There are 10 hidden switches. A switch that is on adds its own fixed numbers to the row, and there is some noise. The rows also spread widely along 12 directions, which tell nothing about the answers.
(in the rows, 100 means zero)
Known rows, each followed by its switches (1 for on, 0 for off):
106; 120; 79; 106; 107; 97; 122; 100; 77; 96; 82; 109; 86; 114; 82; 95; 105; 64; 114; 91; 109; 93; 115; 98; 112; 119; 94; 106; 123; 96; 102; 81; 90; 126; 101; 89 : 0 0 0 1 1 1 1 0 0 1
73; 103; 79; 115; 58; 119; 96; 103; 103; 90; 122; 107; 129; 94; 102; 119; 64; 125; 68; 101; 100; 132; 120; 116; 67; 90; 127; 73; 116; 77; 94; 110; 87; 92; 54; 94 : 0 0 0 0 0 0 1 1 0 1
120; 87; 79; 102; 96; 98; 104; 107; 92; 89; 109; 93; 99; 99; 92; 121; 97; 83; 97; 97; 102; 111; 111; 84; 92; 103; 95; 99; 118; 93; 119; 105; 93; 106; 109; 91 : 1 0 1 0 1 1 0 0 1 0
114; 91; 103; 132; 74; 120; 114; 118; 71; 102; 119; 85; 72; 110; 81; 141; 98; 86; 108; 97; 127; 123; 112; 86; 100; 116; 89; 124; 113; 105; 93; 109; 85; 123; 70; 88 : 0 1 0 0 0 1 0 1 0 0
99; 89; 105; 85; 72; 129; 88; 103; 117; 87; 124; 110; 135; 85; 106; 147; 77; 141; 78; 100; 99; 125; 77; 65; 80; 92; 107; 90; 93; 91; 95; 125; 91; 57; 92; 87 : 0 0 1 1 0 0 1 1 0 1
84; 110; 80; 101; 103; 137; 131; 81; 107; 99; 105; 93; 118; 113; 79; 82; 85; 95; 82; 90; 95; 92; 103; 117; 139; 101; 101; 106; 111; 107; 80; 97; 82; 107; 78; 85 : 0 0 0 0 1 1 0 0 0 1
133; 98; 67; 90; 84; 95; 118; 106; 81; 92; 119; 109; 69; 120; 55; 114; 131; 60; 127; 107; 116; 85; 107; 79; 116; 117; 88; 107; 103; 99; 144; 126; 83; 111; 123; 87 : 0 1 0 0 1 1 0 0 0 1
104; 73; 110; 128; 114; 125; 109; 103; 87; 105; 121; 70; 76; 96; 73; 103; 84; 108; 104; 101; 124; 102; 120; 106; 103; 103; 107; 110; 100; 112; 83; 105; 82; 101; 73; 75 : 0 1 1 0 1 1 0 1 1 1
103; 99; 93; 105; 125; 112; 100; 110; 79; 107; 113; 93; 107; 82; 98; 120; 85; 114; 95; 95; 97; 103; 100; 85; 95; 97; 100; 79; 103; 106; 98; 108; 93; 92; 96; 78 : 1 1 1 1 1 0 1 1 0 1
90; 95; 83; 97; 115; 119; 108; 85; 104; 85; 110; 108; 110; 93; 85; 91; 86; 89; 101; 93; 100; 85; 94; 112; 121; 92; 101; 99; 102; 106; 94; 109; 92; 89; 88; 93 : 1 1 0 1 0 1 0 1 1 1
98; 91; 101; 116; 95; 106; 88; 81; 59; 113; 106; 121; 127; 104; 91; 112; 76; 96; 100; 129; 100; 108; 91; 83; 85; 86; 95; 103; 86; 113; 105; 105; 120; 100; 90; 110 : 1 1 1 1 0 0 1 0 0 1
84; 65; 83; 114; 112; 136; 100; 90; 89; 103; 109; 124; 91; 98; 84; 142; 96; 73; 119; 97; 86; 90; 103; 94; 81; 107; 110; 87; 107; 90; 73; 128; 106; 105; 63; 87 : 0 0 0 1 1 0 1 0 0 1
91; 122; 111; 104; 67; 112; 114; 112; 83; 102; 87; 115; 122; 95; 101; 98; 104; 122; 95; 111; 102; 101; 80; 100; 115; 89; 105; 110; 104; 108; 105; 92; 92; 99; 105; 94 : 1 1 0 1 0 0 1 0 0 1
77; 107; 88; 89; 80; 118; 103; 108; 113; 70; 103; 113; 133; 70; 104; 99; 89; 124; 88; 90; 88; 94; 80; 116; 98; 80; 115; 72; 113; 88; 110; 109; 85; 77; 100; 90 : 0 1 0 0 0 0 1 1 1 1
106; 100; 82; 103; 118; 93; 99; 77; 98; 84; 106; 75; 134; 99; 94; 68; 54; 110; 73; 99; 108; 108; 98; 103; 102; 90; 94; 96; 103; 113; 112; 74; 97; 82; 108; 93 : 0 1 1 0 0 1 0 1 0 1
122; 111; 95; 120; 106; 103; 103; 116; 70; 107; 117; 66; 151; 79; 116; 93; 81; 130; 55; 114; 95; 112; 103; 99; 125; 74; 79; 80; 97; 126; 122; 92; 93; 96; 97; 101 : 1 1 0 1 0 1 1 1 1 1
122; 90; 82; 103; 120; 98; 109; 145; 86; 95; 92; 68; 90; 86; 106; 115; 117; 107; 98; 79; 89; 89; 106; 86; 107; 113; 93; 72; 130; 100; 123; 97; 71; 103; 122; 68 : 0 1 1 1 1 0 0 0 0 1
97; 54; 72; 101; 104; 127; 109; 78; 108; 84; 108; 115; 108; 103; 92; 131; 111; 58; 118; 96; 83; 89; 74; 99; 106; 108; 89; 126; 108; 106; 91; 131; 105; 89; 99; 97 : 1 0 0 1 1 0 1 0 0 0
86; 107; 74; 102; 79; 110; 118; 95; 100; 88; 105; 104; 104; 104; 87; 82; 102; 95; 93; 109; 110; 94; 97; 132; 119; 100; 109; 106; 113; 105; 102; 99; 85; 98; 93; 86 : 0 0 0 0 0 0 1 1 0 0
95; 126; 82; 97; 84; 127; 119; 93; 86; 106; 128; 120; 120; 108; 91; 139; 96; 102; 86; 94; 90; 111; 95; 78; 116; 97; 96; 91; 104; 97; 98; 127; 88; 103; 86; 91 : 1 1 0 1 1 0 1 0 0 0
71; 84; 74; 115; 109; 133; 99; 96; 88; 92; 102; 115; 136; 76; 107; 101; 80; 96; 93; 97; 73; 85; 83; 121; 99; 77; 97; 88; 116; 105; 97; 119; 109; 98; 84; 95 : 1 1 1 0 1 1 0 1 0 1
88; 75; 115; 116; 75; 132; 104; 98; 87; 103; 75; 118; 119; 98; 97; 119; 88; 109; 101; 108; 100; 105; 82; 93; 88; 95; 117; 113; 114; 109; 78; 102; 101; 101; 90; 86 : 1 1 1 1 1 0 0 0 0 1
103; 87; 94; 111; 87; 126; 107; 70; 91; 92; 104; 111; 119; 120; 84; 115; 73; 74; 97; 100; 113; 116; 93; 86; 107; 107; 88; 134; 99; 109; 86; 104; 104; 103; 75; 107 : 0 0 0 1 0 1 0 1 0 1
65; 95; 87; 111; 89; 119; 113; 86; 112; 75; 99; 106; 102; 96; 95; 81; 87; 102; 96; 96; 111; 94; 102; 142; 113; 100; 120; 120; 120; 100; 73; 89; 85; 89; 79; 91 : 0 0 1 1 0 1 1 1 1 0
135; 110; 78; 101; 80; 96; 116; 91; 98; 100; 113; 78; 117; 132; 86; 116; 74; 92; 67; 89; 115; 141; 130; 65; 102; 118; 97; 98; 114; 95; 117; 89; 75; 107; 95; 89 : 0 0 0 1 1 0 0 0 0 1
92; 143; 90; 89; 105; 97; 109; 89; 84; 91; 102; 117; 97; 105; 77; 69; 81; 104; 102; 99; 118; 90; 101; 103; 113; 98; 104; 94; 102; 98; 106; 84; 89; 97; 104; 85 : 0 1 0 1 0 1 0 1 0 1
127; 104; 97; 104; 78; 79; 88; 134; 74; 79; 94; 113; 94; 85; 111; 130; 114; 94; 125; 91; 102; 113; 88; 65; 68; 100; 84; 106; 114; 81; 145; 100; 99; 102; 134; 100 : 0 1 0 1 1 1 1 0 0 1
79; 87; 95; 112; 109; 134; 116; 59; 92; 98; 83; 116; 134; 111; 88; 82; 82; 83; 93; 112; 92; 83; 83; 115; 120; 91; 101; 116; 101; 120; 69; 93; 108; 100; 83; 97 : 0 0 0 1 1 1 1 0 0 1
100; 104; 82; 75; 95; 123; 100; 99; 100; 86; 108; 131; 116; 92; 80; 130; 90; 106; 92; 97; 97; 96; 93; 78; 84; 99; 117; 60; 111; 85; 95; 124; 91; 85; 91; 75 : 0 0 0 0 1 1 1 1 0 1

New rows, each followed by its switches (1 for on, 0 for off):
102; 109; 123; 116; 117; 118; 94; 114; 66; 109; 103; 89; 108; 85; 107; 117; 71; 120; 100; 92; 110; 110; 91; 76; 96; 96; 82; 103; 100; 113; 89; 90; 102; 100; 87; 91 : 0 1 1 1 0 1 0 1 0 1
77; 63; 113; 80; 110; 140; 98; 117; 131; 83; 93; 113; 76; 76; 90; 108; 114; 128; 125; 89; 102; 72; 70; 105; 94; 103; 129; 99; 107; 97; 68; 122; 80; 55; 105; 53 : 0 0 1 1 1 0 0 1 0 1
89; 113; 76; 119; 77; 103; 110; 104; 101; 91; 107; 84; 122; 105; 114; 87; 80; 100; 82; 90; 94; 122; 116; 117; 109; 98; 94; 106; 115; 94; 113; 86; 86; 105; 82; 106 : 0 0 0 1 0 0 0 0 0 1
89; 64; 74; 97; 83; 119; 95; 112; 118; 74; 98; 114; 127; 79; 115; 110; 106; 99; 95; 97; 74; 90; 79; 114; 89; 85; 105; 96; 119; 89; 112; 121; 94; 76; 107; 97 : 1 0 0 1 1 1 0 0 0 1
109; 88; 102; 117; 73; 125; 111; 113; 92; 95; 122; 81; 119; 98; 116; 144; 97; 110; 90; 95; 106; 129; 82; 80; 112; 103; 75; 136; 101; 113; 98; 116; 87; 93; 91; 100 : 0 0 1 1 0 0 1 1 0 0
72; 106; 86; 116; 126; 126; 109; 125; 71; 107; 104; 104; 80; 80; 95; 103; 112; 91; 118; 94; 81; 68; 95; 130; 122; 92; 95; 86; 119; 100; 88; 108; 98; 117; 79; 85 : 1 1 0 0 0 1 0 0 0 0
108; 109; 81; 108; 120; 89; 93; 102; 60; 99; 102; 105; 103; 91; 94; 109; 86; 85; 107; 102; 104; 100; 100; 86; 93; 101; 86; 89; 110; 104; 113; 93; 107; 105; 101; 98 : 1 1 1 1 0 1 1 1 0 1
91; 128; 98; 97; 111; 112; 107; 73; 78; 104; 101; 119; 125; 104; 85; 106; 60; 104; 81; 99; 108; 107; 101; 86; 108; 96; 106; 85; 105; 107; 83; 95; 100; 103; 80; 87 : 1 1 1 1 0 0 0 1 1 0
114; 110; 69; 114; 116; 102; 101; 89; 68; 107; 151; 87; 117; 106; 98; 122; 78; 87; 83; 108; 101; 115; 112; 84; 114; 96; 63; 100; 89; 115; 116; 119; 103; 99; 87; 112 : 0 0 1 1 0 1 1 1 0 0
111; 132; 88; 83; 126; 95; 114; 83; 78; 106; 111; 99; 110; 111; 79; 89; 91; 95; 98; 101; 103; 89; 90; 73; 133; 102; 81; 93; 91; 117; 118; 92; 92; 93; 122; 92 : 0 1 1 1 0 0 1 0 0 1
93; 104; 75; 103; 70; 109; 109; 105; 87; 76; 96; 117; 137; 86; 115; 118; 94; 81; 101; 88; 86; 106; 72; 96; 113; 89; 79; 114; 118; 101; 129; 116; 102; 109; 110; 112 : 1 1 1 0 0 0 0 1 1 0
111; 96; 95; 114; 83; 109; 104; 102; 68; 95; 97; 115; 103; 102; 90; 142; 90; 90; 98; 99; 117; 120; 100; 77; 79; 109; 102; 111; 122; 102; 90; 107; 97; 113; 90; 85 : 1 1 1 1 1 1 1 1 0 0
100; 72; 124; 125; 121; 119; 103; 125; 82; 103; 87; 82; 82; 77; 104; 101; 109; 115; 115; 103; 104; 86; 92; 112; 100; 90; 107; 111; 111; 112; 84; 90; 95; 99; 100; 77 : 1 1 0 1 1 1 0 0 1 0
127; 92; 89; 93; 111; 100; 107; 135; 90; 99; 97; 87; 92; 87; 96; 111; 128; 106; 104; 104; 94; 86; 99; 87; 110; 104; 97; 86; 115; 102; 117; 101; 83; 91; 125; 75 : 1 0 0 1 1 1 1 0 0 1
102; 76; 104; 101; 106; 134; 124; 106; 112; 89; 106; 60; 111; 87; 88; 88; 103; 125; 86; 99; 107; 85; 71; 118; 144; 96; 95; 115; 106; 128; 85; 97; 74; 75; 102; 76 : 0 1 0 0 0 1 1 1 0 1
139; 98; 88; 81; 98; 99; 111; 77; 87; 99; 116; 105; 132; 114; 77; 118; 95; 87; 90; 113; 103; 106; 85; 50; 124; 100; 78; 109; 85; 121; 135; 119; 97; 91; 133; 101 : 1 1 1 1 1 0 1 0 1 1
103; 106; 51; 100; 99; 105; 123; 86; 89; 87; 125; 96; 75; 119; 61; 108; 94; 64; 99; 91; 120; 96; 125; 106; 122; 123; 96; 97; 126; 100; 105; 112; 75; 113; 84; 84 : 0 1 1 0 0 1 0 1 0 0
112; 52; 96; 109; 99; 107; 105; 100; 107; 86; 80; 83; 86; 106; 85; 103; 96; 80; 109; 99; 120; 103; 101; 102; 98; 120; 110; 123; 122; 109; 89; 91; 86; 94; 95; 81 : 1 0 1 1 0 0 0 1 1 1
110; 84; 75; 94; 116; 117; 120; 109; 111; 90; 126; 77; 57; 103; 60; 123; 100; 90; 104; 78; 121; 101; 128; 95; 101; 130; 116; 89; 126; 89; 84; 109; 65; 95; 83; 60 : 0 0 1 0 1 1 1 1 0 1
100; 90; 90; 109; 71; 119; 111; 90; 93; 88; 119; 99; 106; 105; 78; 115; 90; 96; 100; 105; 117; 111; 90; 95; 109; 102; 94; 124; 102; 109; 101; 114; 92; 92; 88; 98 : 0 1 1 0 0 1 1 1 0 1
93; 134; 96; 75; 127; 123; 108; 99; 81; 103; 105; 122; 120; 90; 90; 104; 95; 119; 88; 106; 95; 76; 79; 89; 128; 91; 95; 74; 99; 115; 86; 105; 95; 84; 106; 75 : 0 0 1 1 0 1 1 1 0 0
104; 88; 103; 90; 106; 134; 111; 125; 97; 99; 104; 88; 131; 75; 119; 115; 124; 126; 97; 104; 72; 79; 52; 91; 136; 83; 75; 106; 97; 124; 111; 123; 94; 79; 130; 84 : 0 0 1 0 1 0 1 0 0 0
126; 95; 72; 97; 84; 92; 113; 75; 87; 86; 101; 105; 129; 121; 92; 102; 90; 80; 83; 117; 113; 112; 96; 81; 106; 105; 88; 117; 106; 121; 123; 102; 93; 95; 123; 94 : 0 0 1 1 1 0 1 1 0 0
101; 92; 124; 106; 102; 123; 110; 85; 89; 114; 126; 92; 103; 98; 83; 96; 93; 124; 104; 123; 110; 98; 75; 96; 114; 84; 96; 132; 72; 124; 91; 107; 102; 80; 108; 85 : 1 1 0 0 1 0 1 0 0 0
111; 129; 78; 92; 95; 103; 127; 112; 90; 97; 112; 92; 91; 111; 80; 116; 104; 106; 85; 88; 113; 108; 121; 92; 119; 116; 108; 88; 131; 96; 101; 92; 66; 105; 104; 72 : 1 1 1 1 1 1 1 0 0 0
110; 72; 99; 128; 108; 109; 90; 117; 66; 114; 94; 95; 94; 94; 100; 124; 83; 97; 102; 109; 107; 114; 117; 86; 69; 106; 105; 93; 112; 105; 90; 102; 105; 112; 77; 83 : 1 0 1 1 1 0 0 1 0 1
104; 112; 102; 111; 108; 122; 123; 117; 81; 111; 111; 83; 75; 98; 72; 85; 102; 108; 108; 101; 118; 90; 106; 110; 126; 102; 100; 108; 105; 115; 93; 100; 80; 109; 92; 70 : 1 1 0 0 1 1 0 1 0 1
106; 131; 91; 114; 94; 83; 111; 96; 82; 95; 121; 86; 94; 108; 90; 77; 79; 106; 100; 94; 124; 119; 115; 98; 105; 103; 92; 116; 95; 107; 123; 85; 85; 99; 111; 91 : 0 1 1 1 1 0 1 1 0 1
116; 86; 86; 118; 89; 96; 96; 111; 67; 99; 89; 112; 105; 99; 89; 102; 95; 94; 95; 119; 111; 101; 110; 98; 80; 95; 106; 89; 114; 105; 116; 99; 101; 110; 101; 87 : 1 1 0 1 1 1 0 1 0 1
114; 92; 124; 102; 132; 82; 91; 128; 106; 72; 85; 67; 61; 72; 98; 87; 85; 110; 134; 63; 122; 110; 86; 89; 79; 107; 98; 124; 115; 83; 100; 61; 88; 84; 119; 77 : 1 1 0 0 0 1 0 1 1 1
113; 88; 75; 125; 96; 96; 108; 112; 60; 105; 88; 93; 123; 94; 100; 82; 102; 84; 88; 127; 98; 86; 107; 121; 119; 88; 90; 89; 113; 125; 130; 97; 99; 120; 101; 99 : 1 1 0 1 0 0 0 1 1 1
87; 93; 83; 114; 100; 123; 121; 78; 86; 107; 96; 114; 104; 116; 77; 92; 95; 75; 103; 111; 101; 86; 115; 112; 122; 103; 108; 106; 105; 112; 90; 110; 94; 116; 82; 93 : 0 0 1 1 1 0 0 0 1 1
66; 102; 105; 96; 94; 145; 106; 78; 93; 96; 99; 140; 128; 93; 88; 116; 84; 118; 97; 101; 91; 89; 76; 98; 101; 84; 119; 89; 102; 101; 67; 116; 103; 85; 85; 86 : 0 1 1 1 1 1 1 0 0 1
104; 55; 75; 107; 71; 105; 106; 72; 121; 68; 114; 92; 104; 115; 78; 95; 86; 78; 107; 100; 113; 110; 92; 103; 93; 107; 101; 140; 107; 98; 117; 110; 88; 80; 113; 101 : 0 1 1 0 1 1 0 0 0 1
87; 113; 92; 85; 113; 110; 94; 85; 96; 91; 110; 126; 105; 95; 83; 102; 78; 112; 95; 106; 111; 98; 95; 101; 83; 91; 117; 85; 100; 92; 77; 97; 100; 75; 90; 81 : 1 0 0 1 0 1 1 1 0 0
115; 131; 74; 86; 132; 76; 111; 104; 95; 86; 115; 83; 85; 105; 92; 74; 101; 87; 107; 85; 107; 88; 112; 98; 130; 108; 82; 98; 108; 98; 129; 79; 82; 96; 129; 91 : 0 0 1 1 0 1 0 0 1 0
104; 125; 82; 101; 91; 111; 118; 110; 61; 123; 123; 106; 106; 107; 77; 94; 119; 112; 84; 138; 106; 77; 104; 112; 141; 89; 96; 84; 98; 128; 115; 110; 90; 104; 105; 87 : 1 1 1 1 0 1 1 0 0 0
119; 86; 99; 115; 89; 113; 112; 98; 79; 106; 106; 76; 107; 110; 84; 109; 93; 87; 99; 104; 110; 111; 91; 84; 122; 106; 75; 135; 104; 119; 109; 97; 96; 108; 98; 103 : 1 1 1 0 0 1 0 0 0 1
87; 107; 91; 119; 115; 113; 103; 85; 74; 114; 134; 120; 81; 102; 76; 103; 94; 78; 129; 104; 99; 87; 113; 100; 107; 93; 94; 100; 78; 99; 110; 128; 105; 111; 85; 102 : 0 1 0 1 1 0 0 0 1 1
73; 108; 82; 110; 126; 124; 107; 88; 108; 81; 116; 86; 126; 82; 113; 83; 68; 108; 89; 67; 83; 99; 89; 116; 114; 88; 88; 101; 109; 105; 92; 98; 89; 86; 92; 92 : 0 1 1 1 1 1 0 1 0 1
94; 93; 109; 103; 85; 134; 105; 104; 105; 107; 120; 92; 110; 96; 88; 111; 85; 121; 89; 108; 102; 109; 93; 97; 107; 93; 102; 112; 94; 99; 85; 110; 95; 87; 75; 92 : 1 0 0 0 0 1 0 0 0 1
123; 78; 96; 117; 83; 119; 103; 124; 78; 92; 100; 91; 127; 85; 117; 129; 108; 103; 95; 98; 93; 104; 78; 76; 105; 94; 73; 111; 111; 119; 124; 119; 92; 98; 118; 94 : 0 1 1 1 1 1 0 1 0 1
98; 110; 76; 97; 95; 109; 112; 95; 119; 73; 126; 80; 121; 94; 104; 94; 82; 112; 78; 79; 99; 117; 95; 111; 112; 96; 92; 112; 112; 97; 108; 96; 79; 80; 103; 90 : 0 0 0 0 1 1 1 1 0 0
106; 97; 83; 120; 74; 124; 118; 115; 82; 93; 123; 100; 120; 93; 111; 136; 115; 90; 97; 96; 85; 109; 84; 93; 123; 94; 73; 126; 109; 107; 116; 126; 92; 108; 100; 108 : 1 1 0 1 1 1 1 0 0 0
113; 92; 89; 105; 111; 98; 103; 82; 70; 113; 98; 99; 116; 116; 83; 96; 84; 98; 85; 128; 107; 95; 104; 94; 107; 97; 101; 92; 104; 122; 100; 90; 102; 101; 103; 88 : 1 1 1 1 0 0 0 0 0 0
97; 116; 70; 96; 114; 101; 111; 112; 95; 89; 129; 93; 83; 87; 91; 93; 106; 79; 128; 74; 93; 93; 90; 100; 123; 105; 75; 114; 100; 97; 137; 120; 84; 98; 120; 92 : 1 1 1 0 1 0 0 1 0 1
89; 123; 65; 121; 136; 119; 129; 83; 83; 106; 134; 77; 119; 95; 96; 85; 81; 85; 86; 82; 84; 89; 115; 117; 153; 95; 75; 90; 101; 123; 106; 108; 83; 114; 82; 95 : 0 1 1 1 1 0 1 1 1 1
100; 140; 106; 104; 110; 105; 105; 75; 83; 108; 142; 103; 113; 104; 85; 83; 68; 120; 98; 102; 112; 111; 94; 84; 113; 85; 88; 109; 63; 112; 110; 105; 98; 85; 101; 96 : 0 1 0 1 1 0 1 1 0 1
90; 147; 96; 78; 139; 102; 123; 90; 88; 100; 125; 111; 62; 103; 67; 84; 110; 94; 140; 80; 106; 72; 84; 90; 139; 107; 85; 109; 85; 104; 105; 103; 87; 93; 128; 75 : 0 1 1 0 1 0 1 0 0 0
80; 103; 117; 118; 83; 132; 123; 93; 94; 116; 113; 83; 100; 103; 72; 71; 86; 137; 83; 121; 120; 100; 108; 129; 123; 90; 123; 117; 96; 120; 70; 87; 82; 92; 78; 78 : 1 1 1 0 1 1 1 0 0 1
101; 81; 82; 91; 78; 124; 112; 69; 105; 90; 90; 120; 150; 113; 86; 84; 79; 102; 70; 125; 106; 96; 87; 108; 112; 90; 110; 109; 106; 123; 95; 105; 97; 82; 102; 89 : 1 0 1 1 1 1 0 1 0 1
96; 88; 114; 112; 123; 112; 100; 91; 77; 107; 94; 112; 73; 100; 77; 99; 97; 83; 135; 107; 112; 90; 96; 96; 92; 105; 101; 124; 94; 104; 78; 92; 111; 103; 92; 89 : 1 0 0 1 1 1 1 0 0 1
86; 87; 97; 95; 104; 128; 106; 98; 93; 99; 103; 102; 105; 92; 78; 115; 94; 119; 89; 111; 103; 87; 90; 108; 105; 94; 120; 86; 115; 106; 73; 101; 92; 85; 87; 75 : 1 1 1 0 0 1 1 0 0 0
88; 95; 76; 103; 75; 124; 115; 81; 107; 99; 127; 105; 133; 108; 85; 109; 81; 115; 68; 110; 97; 109; 109; 107; 109; 92; 118; 90; 104; 103; 100; 117; 80; 85; 83; 91 : 1 1 1 1 1 0 1 0 0 1
97; 89; 74; 130; 105; 119; 117; 75; 76; 101; 117; 83; 109; 111; 87; 120; 72; 64; 93; 91; 104; 118; 107; 105; 114; 108; 84; 120; 116; 114; 83; 101; 101; 125; 61; 102 : 1 1 0 0 0 0 1 1 0 0
93; 124; 67; 118; 97; 99; 110; 94; 77; 103; 123; 100; 97; 105; 82; 90; 74; 87; 91; 100; 110; 116; 134; 113; 94; 103; 100; 97; 112; 95; 106; 95; 95; 119; 76; 95 : 1 0 1 0 1 1 1 1 0 1
98; 89; 91; 84; 105; 141; 113; 96; 99; 92; 111; 117; 118; 87; 84; 129; 104; 107; 98; 95; 95; 83; 70; 82; 123; 96; 98; 96; 104; 113; 84; 130; 90; 78; 103; 78 : 1 1 1 1 1 1 1 1 0 1
102; 87; 70; 94; 86; 113; 105; 80; 102; 83; 125; 114; 100; 111; 65; 132; 84; 88; 98; 94; 108; 110; 111; 79; 80; 109; 113; 87; 110; 84; 104; 120; 89; 90; 89; 88 : 0 1 1 0 1 1 1 0 0 1
104; 86; 73; 107; 118; 93; 94; 94; 93; 93; 128; 79; 96; 96; 85; 117; 72; 91; 99; 88; 98; 113; 113; 91; 82; 106; 100; 86; 108; 89; 111; 100; 95; 89; 88; 95 : 1 1 1 0 0 0 1 0 0 1
97; 74; 92; 104; 118; 119; 103; 86; 90; 92; 111; 105; 93; 97; 86; 122; 93; 96; 110; 102; 107; 92; 90; 94; 95; 104; 106; 100; 103; 113; 84; 115; 95; 84; 97; 73 : 0 1 1 1 1 0 1 1 0 0
98; 128; 91; 95; 103; 120; 126; 89; 101; 98; 107; 98; 128; 101; 90; 87; 87; 113; 76; 90; 101; 101; 102; 101; 135; 97; 102; 92; 102; 114; 94; 95; 78; 98; 92; 81 : 0 0 0 1 1 0 1 1 1 1
103; 99; 68; 111; 90; 96; 120; 102; 101; 91; 126; 68; 106; 102; 93; 85; 99; 89; 99; 95; 98; 102; 97; 116; 135; 104; 79; 125; 105; 112; 132; 100; 84; 93; 108; 105 : 1 1 1 0 0 0 1 0 0 1
115; 115; 122; 106; 121; 94; 117; 109; 66; 117; 92; 78; 68; 109; 79; 68; 112; 101; 131; 109; 125; 80; 90; 90; 139; 110; 81; 132; 86; 132; 112; 76; 91; 105; 128; 84 : 0 1 1 1 0 0 0 0 0 1
116; 98; 68; 95; 106; 84; 95; 84; 90; 84; 137; 103; 77; 112; 75; 125; 91; 77; 116; 96; 114; 108; 109; 78; 85; 112; 92; 105; 101; 86; 122; 110; 94; 86; 108; 98 : 0 1 1 1 0 1 1 0 0 0
72; 99; 75; 79; 88; 116; 115; 125; 124; 70; 134; 123; 32; 85; 68; 115; 148; 81; 162; 78; 106; 67; 79; 124; 115; 114; 108; 120; 110; 69; 107; 135; 78; 76; 110; 81 : 1 1 0 0 0 1 1 0 0 0
92; 93; 70; 103; 116; 115; 111; 112; 95; 81; 111; 103; 86; 83; 92; 99; 119; 87; 119; 86; 91; 71; 89; 121; 117; 101; 95; 92; 115; 101; 109; 121; 83; 92; 106; 83 : 0 1 0 1 1 1 1 1 0 1
82; 124; 106; 110; 115; 124; 119; 131; 71; 112; 115; 95; 82; 77; 93; 102; 117; 115; 116; 96; 94; 74; 96; 113; 139; 94; 93; 94; 101; 109; 94; 109; 87; 105; 89; 87 : 1 1 1 1 0 1 1 0 1 1
91; 93; 90; 116; 82; 123; 125; 78; 99; 100; 93; 93; 120; 115; 88; 84; 84; 102; 79; 100; 103; 105; 106; 116; 119; 100; 112; 107; 113; 114; 86; 92; 78; 105; 82; 86 : 0 1 0 1 1 0 0 0 0 1
65; 116; 86; 113; 71; 142; 133; 77; 77; 110; 108; 131; 116; 113; 76; 90; 107; 97; 95; 125; 94; 78; 88; 134; 141; 86; 109; 108; 97; 122; 85; 121; 94; 114; 80; 92 : 0 1 0 0 1 0 1 0 0 0
